The same things were measured in two ways. Each way mixes the same 11 hidden numbers, adds some noise and spreads widely along 6 directions of its own, which tell nothing about the thing.
(in the rows, 128 means zero)
Some things both ways: the first way, then the second way.
[115 122 116 148 135 139 100 124 131 143 158 134 129 166 143 147 138 112
 116 134 128 120  57 126 118]
[106 148 126 114 108  88 129 101 162  94 101 110 103  45 106 149 132  97
  97 161 168 109 213  68 152]

[113 124 125 122 132 136 136 106 133  95 133 121 106 142 132 110 125 125
 106 132 127 128 125 121 115]
[135 143 117 123 135 119 121 132 123 107 137 120 124 130 109 140 149 109
  91 123 121 153 110 117 152]

[137 145  81 122 115 128  99 147 128 138 182 123 142 122 140 112 207 135
 147 111  74 113  98 124 134]
[171 126 120 119 133 115 121  89 139  81 144 108  80  94  98 115 130 112
 136 123 110  91 142 141 138]

[166  91 103 122 132 136 142 134 155 194 118 126 146 110  81 159 175  69
 116 141 138  70 111 147 124]
[100 112 117 148 112 143 133 149  98 148 143 146 134 161 108 105 103 182
 135  84 111 105  63 169 160]

[118 177 161 116 129 125  87 155 129 104 159 122  93 134 142  65 130 157
 162 131 111 162 111 133 146]
[131 117 105 138  97 118 132  98 153 122 155 112 128  97 136 148 140 116
 129 138 131 118 106 132 124]

[121 155  79 185 157  82 179  80 105 104  78 183 140 187  43 114 151 134
 136 143 107  80 139 140 139]
[187 126 131 158  83  87 135  84 147 141 120  84 101  54 109 130 114 137
 164 104 146  85 187 137 112]

[145 141  82 160 135 111 168 146 105 144 146 149 145 131  97 126 164  91
  93 140 115  29 152 123 138]
[148 145 171 132 171 127  91 169 110 114 141 108 135 125  88 156 141 119
 111 182  84 160 157 146 142]

[120 166 102 144 168 108 135 131 149 151 143 130 119 191 118 110 168 128
 134 127 123  88 122  93  91]
[124 105 130 146 129 135 113 114  95 134 133 140 122 129  98 143 113 143
 147 133  96 122 131 141 123]

[132 150 147 133 136 104 158 141  93 162  93 125 102 108  66 120 152 115
 147 133 122 107 200 121 121]
[121 121 148 127 161 147 132 136 138 115 111 164 134 149 139 113  94 133
 153 138  98 124 136 163 136]

[101 109 117 116 115 127 152 105 117  73 132 198 132 127 118  98 130 155
 134 120  88 136 145 175 135]
[170 138 130 124 160  99 117 133 143 114 120  69 148 135 124 160 164  85
 124 188 113 137 162 117 102]

[112 114 120 135 163 122 207  64 115 109  81 157  96 164  70 129 137 108
 105 142 121 119 179 140 117]
[105 135 123 149 158 129 114 145 115 128 146 143 134 154  97 176 149 123
 131 127  69 142 109 174 136]

[111 157 188 113 144 113  87 133 132  61 196 135  88 161 114  44 116  93
 109 144 108 121 106 152 137]
[108 109 124 162 108 111 114 133 147 130 149 115 122 111 139 146 137 116
 104  98 137 136 147 112 118]

[ 91  54 175  89 129 140 110  70 147 118 113 140 101 129  97 172  92  91
 114 132 145 194 142 122  82]
[ 72 139 118 139 184 117 108 175  98 137 129 134 136 210  93 171 169 110
 123 135  90 153 139 148 132]

[148  73 144 108 133 143 144 141 137 182 121 141 111  95  94 175 132  52
  77 126 147 133 141 154  92]
[126 126 127 131 132 134 122 122 129 136 142 143 134 137 132 126 123 131
 163 145 125 121 129 155 127]

[120 107 124 115 121 121  98 120 150 134 115  82 121 126 136 166 117 153
 155 130 136 172  85  74 118]
[155 144 107  95 118  98 133 133 133  92 146  88 104 127 100 146 179 101
  83 120 137 134 100 127 151]

[ 93 149 183 148 124 105  97 135 103 102 183 158 106 158 107  69 157 120
 148 153  79  91 117 147 156]
[106 105 133 186 139 100 150 124 154 160 134 126 140 191 174 134 104 155
 189  80 127 141 123 180  99]

[119 109 175 116 140 108 114 124 158 152  78 110  90 122  82 156  89 110
 135 123 156 193 148  92  64]
[189 146 109 119 120 109 127  91 130 135 136 105 124 123 121 135 148 112
 151 128 139 122 141 145 116]

[131 133 118 168 136  88 124 156 135 161  96  99 130 157 112 152 148 155
 145 136 140  95  93  85 116]
[141 147 143 125 142 112 114 146 137 123 117 118 147 120 122 139 133 121
 115 129 130 127 138 132 130]

[124 159 151 138 101 107  82 176  94 124 192 152 122 118 126  87 166 131
 140 131  96 113 128 140 158]
[127 135 109 108 131 135 143 141 140 123 120 143 109 112 114 148 151 114
 107 115 130 129 146 132 120]

[150 148 149 131 125  93  85 170 111 168 156 106 119  91  71 151 123  67
 131 122 118 138 143  90 111]
[139  85  96 144  92 127 156 105 115 121 165 123  97 158 134 129 136 126
 124  80 128 162  75 121 128]

[164 103 140 114  93 134  91 152 102 172 122 122 141  37  67 170 118  55
 119 133 132 147 140 158 134]
[125 141 111 132  99 108 125 116 142 107 155 103 114  88  98 137 150 105
 116 142 139 114 140 114 168]

[124 125 185  97 119 127  62 116 121 153  68  67 109  84  79 162  85 120
 176 136 150 215 119 127  97]
[ 78 132 134 135 135  89  94 116 154  90 111 125 144 118 116 136 124  89
 126 148 128  89 154 109 173]

[121 112 136 127 136 129 129 135 107 167 165 159 117 146 109 133 177  86
 108 132 126  86 143 141 113]
[130 129 171 134 159 127 116 124 143 143 110 149 107 117 123 119  95 134
 208 177 129  91 235 179 119]

[135  96 139 105 138 140 171  87 136 116  96 202 103 108  61 132  82  71
  95 138 153 178 181 176 115]
[132 110 153 113 135 175 134 160 102 158  81 187 124 118 120  96  77 182
 151  99 121  95 147 163 105]

[137 143  85 134 104 123 110 111 107 131 113 133 146 123  91 116 178 148
 160 137 124 104 125 137 155]
[142 117 113 164  98 118 158 103 149 143 142  98 128 151 151  87 104 135
 146 117 147 121 123 130 147]

[116  66 160  99 121 143 148  86 143  59 131 174  88 112 125 115  57 100
  87 118 144 191 100 167 121]
[ 55 106 126 171  98 136 121 201  93 168 126 133 159  95  88 189 145 147
 132 124 110 134 124 110 129]

[141 116 177 111  87 129  78 161  97 160 125 116 124  51  92 141 103  96
 148 139 144 146 141 146 143]
[106 144 146 127 113 109 132 140 154 125 116 116 130  79 121 125 120 122
 147 167 162 101 180 118 161]

[128 148  88 153 128  78  87 185 123 145 132 112 161 154 129 161 154 163
 125 115 136 102  98  89  99]
[141 102 115 111 124 128  99 153  81 133 134 114 143 161 103 146 162 115
 112 126 119 137  94 119 111]

[144 142 124 131 116 105 118 140 113 136 118 139 140 106  61 111 163 114
 142 139 107  97 157 149 144]
[161 134 134 136  98 118 134  99 150 120 126 117 100  63 120  88  95 145
 159 105 157  72 171 140 137]

[148 103 188 116 111 107  82 194 127 192 138  85 107  76 106 156 135  86
 126 127 139 130 116 112 105]
[ 19 121  82 152  84 123 147 133 146 114 146 134 135  81 124 166 143 108
 108 144 154 128 119  58 164]

Other things, the second way, with their names:
k850: [146 113 130 145 102 136  99 104 118 146 146 136 138 123 124 100 104 142
 163 121 130  90 123 157 135]
k805: [ 84 124 123 124 143 151 112 159 140 101 102 162 139  98 120 141 125 110
  68 117 104 121 141  95 125]
k442: [182 164 122  91 135 132 130 119 103 140 111 145 124 134 108 115 131 139
 128 107 135 134 116 158 139]
k958: [ 93 135  99 132 111 144 166 143 129 133 111 146 124  97 127 141 126 134
 110 103 139 140 122  88 129]
k183: [142 100 136 165  96  96 136 124 170 135 151  72 137 129 173 121 127 115
 120 126 162 145 136 106 115]
k54: [114 128 116 184 105  87 150  89 163 149 165  90 129 125 144 156 127 135
 189 151 132 126 139 156 129]
k505: [140 123 121 148 125 121 137 117 123 124 148 107 130 144 136 111 119 127
 134 128 132 153 107 114 134]
k330: [ 61 134 169 179 141 116 118 175 166 129 108 106 163 101 161 109  84 133
 107 150 158 136 191  67 135]
k657: [148 123 134 125 144 123 108 143 151 115 127 118 147 123 132 144 142 102
 124 135 105 112 125 155 114]
k434: [129 137 103 122 118 116 158  82 175 105 115 124 137 120 179  97 104 107
 127 134 163 126 122  89 127]
k981: [ 89 118  79 149 105 140 144 110 117 138 159 152 118 125 122 151 138 141
 130  90 122 139  90 122 117]
k579: [105 170 115  68 120 133 141 147 162  95  94 171 131  45 113 144 144 109
  83 136 157 105 129 112 166]
k681: [201 128 124 106 152 120 143 103 152 127 109 128 144 195 181  98 125 109
 134 109 140 149  99 155  95]
k796: [109 152 131 112 182 162  96 170 105 116  70 184 126 137  89 105 115 113
  72  87  87 116 177 116 134]
k819: [ 83  86 107  93  98 169 122 184  82 116 103 183  95  74  29 192 181  90
  98 136  79 100 156 121 154]
k869: [135 121 113 152  91 124 129 134 114 151 130 135 153 120 111 143 130 149
 140  75 108 119  75 158 135]
k759: [ 94 116 131 136 161 120 113 143 124  89 155 132 121 163 123 133 121 134
 113 114 107 143  83 137 142]
k847: [129 179 126 126 151 136 137 122 154 134 122 157 130 110 141 111 103 161
 139  94 135 115 126 174 133]
k225: [126 143 124 109 147 124 148 131 163 106 112 126 134 128 159 124 125 106
 114 153 154 147 145  96 122]
k105: [137 148 118 122 128 128 138 105 130 131 127 137 132 113 116 128 118 138
 166 141 126 109 124 149 136]
k73: [163 124 152 134 144  87 168 100 177 118 111  96  92 119 153 122 100 148
 189 129 146 101 190 169  99]
k831: [129 137 124 147 103 126 127 119 135 143 132 122 109  60 108 119 114 148
 152 106 141  80 174 142 120]
k347: [130 114  89 129  99 123 148 123 153 113 148  96 153 159 166 122 153  90
  49 116 149 172  61  74 137]
k911: [157 129 114 120 102 131 117  96 143 140 144 141 121  90 128 112 122 139
 155 108 140  72 130 179 121]
k506: [209  95 139 150  83 133 149 110 122 172 120 102 127 114 132 117 106 153
 175 116 126 117 135 165  93]
k855: [123 122 110 143 111 126 140 113 171 130 141 130 136 111 160 124 126 104
 143 134 144 121 136 123 121]
k437: [163 142 109 137 146 137 133  88 128 154 143 143 149 189 164 107 115 134
 159 126 126 157 103 164 111]
k904: [167 169 127  75 164 112 130 161 130 113 145 119  90 164  87 143 190  97
 135 146 131 135 151 194 156]
k649: [142 109 141 140 124 111 144  90 148 127 131 115 127 147 167  93  82 153
 159 134 154 124 125 141 125]
k966: [ 91 129 121 115 107 134 128 167 135 129 127 135 136  90 111 153 143 129
 102 131 138 112 121 126 144]
k137: [173 132 140  72 149 122 175 140 117 116  62 144 122 196 147  82 107 128
 111  98 167 163 111 114 144]
k150: [ 96 128 131 147 146 121 122 132 133 133 132 124 130 135 115 155 136 105
 153 173 117 134 180 126 133]
k998: [135 134 104 157 123 137 102 150  80 152 146 122 128 133  71 147 152 149
 113  73  80 115 106 156 121]
k500: [114 111 129 192 130 107 133 110 158 112 143 100 140 144 153 122 108 106
 120 132 110 160 140  95 141]
k450: [131 131 107 112 136 108 124  93 128 107 119 145 139 152 131 135 135  98
 134 120 127 131 108 126 142]
k585: [ 96  89 118 133 124 139 124 117 137 108 138 153 110 136 135 120 111 125
 116 112 118 115 119 132 130]
k589: [ 87 109 157 172 114 127  91 167 112 141 121 132 176 112 123 132 102 141
 112 118 118 132 120 102 139]
k86: [ 67 156 141 103 152 142 126 206 106 122  73 152 121 106  74 125 129 130
  73 129 137 123 190  78 164]
k110: [ 98  94 128 130 120 134 138 148  95 119 104 151 124 156 117 111 105 139
 119 102 133 139 110  92 144]
k679: [154 122 101  59 133 142 161 141 111 130  92 172  84 170 112 129 162 111
 114  83 148 136 141 147 112]
k929: [116 103 120 152 121 144 133 145 148 120 158 121 149 155 161 122 138  90
  98 138 124 179  99  94 140]
k836: [169 136 122 139 114  86 115 116 131 132 135  82 172 140 140 140 139 124
 131 118 138 128  76 134 118]
k486: [113 137 144 110 193 124 145 154 142  99  81 154 147 209 158 104 103 110
  93 116 120 175 120 110 144]
k235: [119 110 121 143 131 115 162 123 135 126 127 106 106 143 135 133 126 129
 146 147 136 140 157 110 115]
k766: [ 70 112 147 156 173 144 140 145 129 135 111 172 128 189 150 119  90 137
 161 131 112 154 152 133 127]
k841: [ 74  74 143 156  79 121 142 147 104 161 143 145 150 124 136 146  92 196
 214 109 153 108  69 166 124]
k473: [195 205 130 141 156  98 119  89 185 134 118 104 109  83 135  98 126 104
 149 105 155 101 234 149 111]
k467: [ 76  96 101 138 131 140 171 122 153 137 130 136 107 163 169 116 114 139
 131 121 154 130 143 110 102]
k219: [132 133 147 132 137 126 113 139 157 107 147 120 131  80 122 154 133 122
 123 162 109 120 138 148 128]
k9: [127 127 127 138 118 129 140 148 138 132 130 119 111 124 121 108 124 134
 121 104 136 111 141 138 142]
k109: [ 65  91 153 154 147 144 132 133 125 118  99 159 126 144 139  93  58 159
 139 130 116 111 156 104 135]
k999: [109 116 164 155 136 108 135 120 132 130 102 127 145 138 144  90  60 162
 197 138 142 101 148 138 153]
k164: [126 113 156 144 139 120 122 154 118 120 101 132 132 167 115 112 116  91
 125 134 114 155 160 107 172]
k443: [140 131 113 117 108 119 140 111 146 103 117 103 116 103 111 122 134 105
  90 154 133 114 143  95 153]
k29: [ 65 129 146 112 132 110 112 131 121  94 110 165  99  73  80 143 101 145
 146 129 132  84 168 127 165]
k833: [170 142 115 147  83 104 114 102 113 150 164  89 127  75  83 153 141 144
 165 133 121  97 123 160 135]
k321: [196  96 132 148 110  91 104  91  92 122 175  83 127 190 123 117 127 131
 154 110 120 149  67 161 136]
k510: [ 75 125 160 144 153 114 112 193 102 126 121 144 155 126 110 166 115 170
 135 103 116 147  93 142 131]
k809: [103 154 127 129 148 130 122 156 109 114 118 134 106  81  60 169 148 119
 117 147  97 129 177 120 154]
k741: [175 147 136 130 161 103  96 129 115 105 140  90 135 135  92 169 164  97
 100 152  85 160 133 135 129]
k545: [105 121 146 164 132 102 107 159 165 112 133  93 159 120 159 121 119 111
 105 124 144 133 136  96 129]
k277: [138 123 148 151 127 123 131 103 136 129 117 148 108 107 137  81  69 160
 194  90 144  92 160 151 128]
k318: [146  96 131 172  89 127 145 110 109 186 153 125 125 159 146  93  95 172
 229  98 151 111 124 180 119]
k128: [149 153 118 115 147 126 142 122 136 107 115 114 117 107 106 144 141 103
 113 169 113 142 160 110 135]
k690: [158 112 143 155 144 136 106 131 121 130 127 146 147 158 128 116 106 137
 138  84  78 126  91 181 123]
k610: [ 84 134 111 122 125 115 166 115 165 137 145 149 134 165 176 121 119 149
 168 128 173 128  85 161 139]
k936: [ 86 107 118 115 138 136 115 141  86 115 141 177 113 173  83 143 133 142
 133 101  90 120  79 175 164]
k93: [146 143 105 129 113 128 145 113 157 150 142 125 122 108 142 127 141 114
 167 134 157 111 159 146 109]
k990: [ 55 142 128 147 145 141 103 167 128 124 159 157 157 144 128 126 119 143
 112 130 117 135  80 144 170]
k419: [160 165 109 106 138 112 162  74 160 127 135 103  92 102 137 131 137 126
 164 181 164 121 193 131 105]
k571: [ 74 113 112 146 113 148 137 135 115 141 141 156 121 106 116 146 117 155
 135 109 122 123 119 127 124]
k542: [118 116  96 100 103 151 148  97 132 102 109 173  99 102 128  87  96 140
  94  76 145  98 104 109 144]
k300: [183 159 118 136 128 132 104 115 114 139 140 121 139  90  92 150 143 122
 139 127  92 115 125 160 126]
k625: [181 164 151  93 170 111 104 134 151  89  99 122 118 117 109 117 132 105
 100 123 111 103 161 160 138]
k188: [105 110 122  97 101  98 152 110 138 132 115 141 101 128 129 124 118 154
 195 116 177  70 137 169 137]
k432: [132 126 129 127 139 127 107 145 100 134 125 140 151 147 112 143 129 139
 128 112 105 130  93 157 127]
k995: [126 136 148 106 155 120 110 174 119 119 128 129 119 142 122 119 133 130
 120 117 149 137 143 134 122]
k735: [120 134 119 116 117 145 137 129 127 122 160 140  94  97  95 126 134 140
 150 140 125 100 132 168 150]
k916: [142 132 128 114 135 149 146 148 132 125 100 137 120 143 135  90 119 115
  98 119 145 146 151 101 139]
k666: [144 127 134  72 117 147 132 186  82 122  98 174 118 147  82 111 134 150
  92  53 131 130  64 159 171]
k720: [151 136  97 126 114 122 140 128  99 145 157 120 133 165  99 162 165 141
 142 109 100 137  51 187 140]
k548: [ 84 104 159 129 130 116 138 149 146 111 106 147 147 141 157 125  91 138
 137 137 147 136 107 122 153]
k24: [204 172 150 100 161 145 119 140 154 115 133 128 127 129 142  74 120 119
 110 123 134 135 130 163 141]
k123: [ 57 102  74 147  69 146 187 106 136 141 111 157 135 120 142 136 110 132
 101 112 150 146  96  64 154]
k730: [165 197 158 140 127 125  81 134 140 140 113 120 107  22  75  99 112 129
 148 120 142  69 252 145 146]
k370: [141 129 115 153 111 129 118 107 143 159 166  88 139 119 147 126 142 115
 150 190 151 121 173 117 104]
k719: [204 123 150 105 124 107 154  90 153 111 104 105 100 122 150 102 104 122
 132 142 156 140 167 128 125]
k961: [115  95 106 122  93 110 156 105 132 115 126 120 136 107 134 177 143 112
 141 155 142 142 100  93 117]
k344: [151 164  99 124 126 147 117 128 112 122 161 118 107  82  70 147 161 130
  78 117  92 128 115 139 140]
k951: [117 102  93 111  89 113 132  99 125 118 120 143 129 131 143 125 126 127
  87  69 158 121  72 100 128]
k566: [153 191 133 112 191 117  89 152 138 126 145 101 154 144 117 156 178  77
 137 208 117 146 177 145 125]
k770: [ 97 108 128 153  92 116 122 119 136 104 147  95  86  26  79 152 124 131
 133 160 125  87 191  94 139]

Some of these things the first way, each followed by its name:
[128 136 165 125 105 116 104 160  73 152 170 172 130  83  73 109 155  70
 119 134 100  87 185 169 134] -> k150
[137 183 132 170 131  87  70 184  98 162 121 116 152 137  78 139 137 117
 142 146 123 108 115 131 134] -> k951
[100  86 141 134 143 117 123 117 129 174 104 123 125 162 119 192 140 135
 139 146 144 132 106 105 111] -> k188
[122  87 120 125 147 109 170  77 133 119  71 138 109 155  69 162 127 103
  87 132 163 127 164 118  89] -> k318
[148 163  94 163 143 106 165 128  90 129 121 162 136 139  66  93 185  95
 105 135  95  53 145 182 145] -> k690
[136 138 165 130 118  88 101 148  59 163 122  93 118  81  48 133 125  72
 139 120 142  84 171 109  92] -> k164
[103  83 124 102  74 151  92  89  88 101 130 128 123  88 140 180 116 153
 127 137 141 200 149 117 150] -> k904
[133 144 123 152 160  88 165 138 163 156  68  95  94 173 101 124 154 150
 131 117 146 110 131  75  74] -> k300
[143 126  84 125 126 159  96 133 142 147 168 138 136 141 152 134 178 105
 103 124 124 130  69 157 130] -> k542
[134 138 107 133 123 132 109 107  85 174  89 122 138  98  67 194 117  91
 133 148 141 163 171 122 130] -> k936
[136 133 132 122 109 125 109 137 116 135 120 118 137  73  82 154 114  95
 132 152 103 148 167 130 149] -> k759
[111 124 141 126 131 132 137 141 147 148 130 121  99 153 153 110 164 155
 137 121 122 117 121 111  97] -> k105
[112 143 120 142 125 146 112 125 136 139 128 134 111 163 143 122 154 144
 110 134 137 140 130 119 102] -> k437
[133 151 127 129  99 112  77 165 131 138 140  97 130  97 121 125 135 148
 153 124 121 140 129  86 121] -> k505
[134  76  84 129 140 139 164  73 169 114  92 162 122 156 100 160 140 112
  87 134 140 157 100 150 120] -> k831
[128  86 139 109 106 139 116 135 127 145 197 186 131  88 113 134 144  64
 116 122  91 120 125 154 127] -> k235
[118 141  72 141 122 122 127  87 141  66 143 180 147 178 109  80 179 152
 119 131  98 104 110 158 146] -> k998
[139 132 107 156 119 125 118 166 119 150 179 166 140 130 119 132 190  88
  80 135  94  90 122 157 134] -> k981
[147 118 137 129 128 107 116 176 129 158 142 119 118 118 121 127 167 113
 125 115 116 119  83 145 123] -> k657
[118 133 134 132 165  85 118 125 157 138 114  95 104 202  98 111 192 138
 124 117 145  82 117  85  64] -> k796
[116  89 149 126 153  94 156 129 158 138  88 112  86 180 115 149 164 147
 103 123 154 133 133  95  81] -> k93
[122 123 183 111 136 121 109 162 160 165 119  90  86 129 131 116 140 135
 151 120 133 145 115 104  81] -> k434
[117  98 106 138 105 145 125 121 139 170 118 182 139 118 112 188 145 128
 126 140 121 166 160 121 126] -> k419
[123 124 153 140 140 102 152 153 100 159 105 154 109  97  89 161  85 100
 132 121 119 160 156 130 106] -> k961
[100  93 156 112 134  94 137  81 142 100  58 111 107 152  73 146  95 159
 146 141 174 136 164  69  95] -> k86
[143 189 120 150 122 102  85 183 106 155 141 129 140 145 102  93 199 144
 142 146 119  86 129 154 159] -> k911
[136 109  91 152 130 127 144 128 141 185 103 117 129 144 128 174 162 140
 139 128 136 118  93  93 115] -> k720
[137 148 176 129 144  99 102 191 148 170 173 115 102 136 107 104 159  89
 125 137 119  86 133 101 109] -> k571
[141 110 164 130 106 106 121 176 110 169 113 135 124  72  84 159 123  95
 117 132 127 124 170 128 117] -> k225
[ 91  65 148 120 144 134 191  65 110 111  99 166 102 142 100 147  85  92
  95 130 143 108 160 130  84] -> k137
[134  85 221 116 123 122 119 192 131 214 129 106  97  87  99 161 141  67
 114 154 137  92 152 128 117] -> k610
[ 99 159 149 147 141  92 131 124 108 112  75 123 104 163  96 117 123 182
 155 134 134 150 166 108 113] -> k681
[111 147  63 138 151 134 102  83 151 109 106  82 135 176 138 167 102 152
 133 125 146 168  75  68  92] -> k321
[113 138 128 130 137  93  91 148 147 148 152 131 127 175 117 133 181 158
 158 141 123 122 125  84 131] -> k467
[138 127 158 129 127 113 134 153 101 151 146 161 131  96  66  95 165  67
 122 141  91  54 156 186 137] -> k625
[109 124 156 134 162 103 169 134 133 157 115 108 110 173 103  95 177 133
 145 135 116  18 142 103  90] -> k999
[141 176  89 169 106 107  96 153  96  98 123 126 155 130 110 106 126 147
 120 139 131  99  92 147 161] -> k589
[116 128 150  99 148 123 139  96 144  64 101 112  89 152 117  86  96 147
 124 134 149 158 121 136 123] -> k347
[120 149  36 156 139 129 182  48 104  62  93 210 131 178 106 114 115 166
 127 125 134 164 111 154 155] -> k506
[105  73 159 119 111 163 140  93 156  74 135 149 100 101 153 146  38 106
  92 144 123 201  85 140 135] -> k510
[133 135 150  90 141 143  99 121 127 123 162 140 105 113  97 113 118  68
 116 135 120 174 132 165 127] -> k585
[105 117 128 134 143 138 131  94 163 130  78 104  92 171 134 158 100 156
 124 132 177 176 118  71  75] -> k442
[111  82 122 105 100 167 133  72 127  94 147 169 108  98 132 135 101 104
 114 121 115 195 127 147 124] -> k809
[147 143 165 127 119 106 112 176 124 164  88  60 117  99  85 131 148 124
 127 158 152  91 170 104 135] -> k990
[123 131 136 151 130 123 108 146 144 181 151 110 112 155 139 126 177 135
 163 135 112 105  73  95 127] -> k54
[143 127 151 139  92 131  71 188 131 154 146 140 147  73 121 122 112 110
 142 126 106 131  71 171 134] -> k836
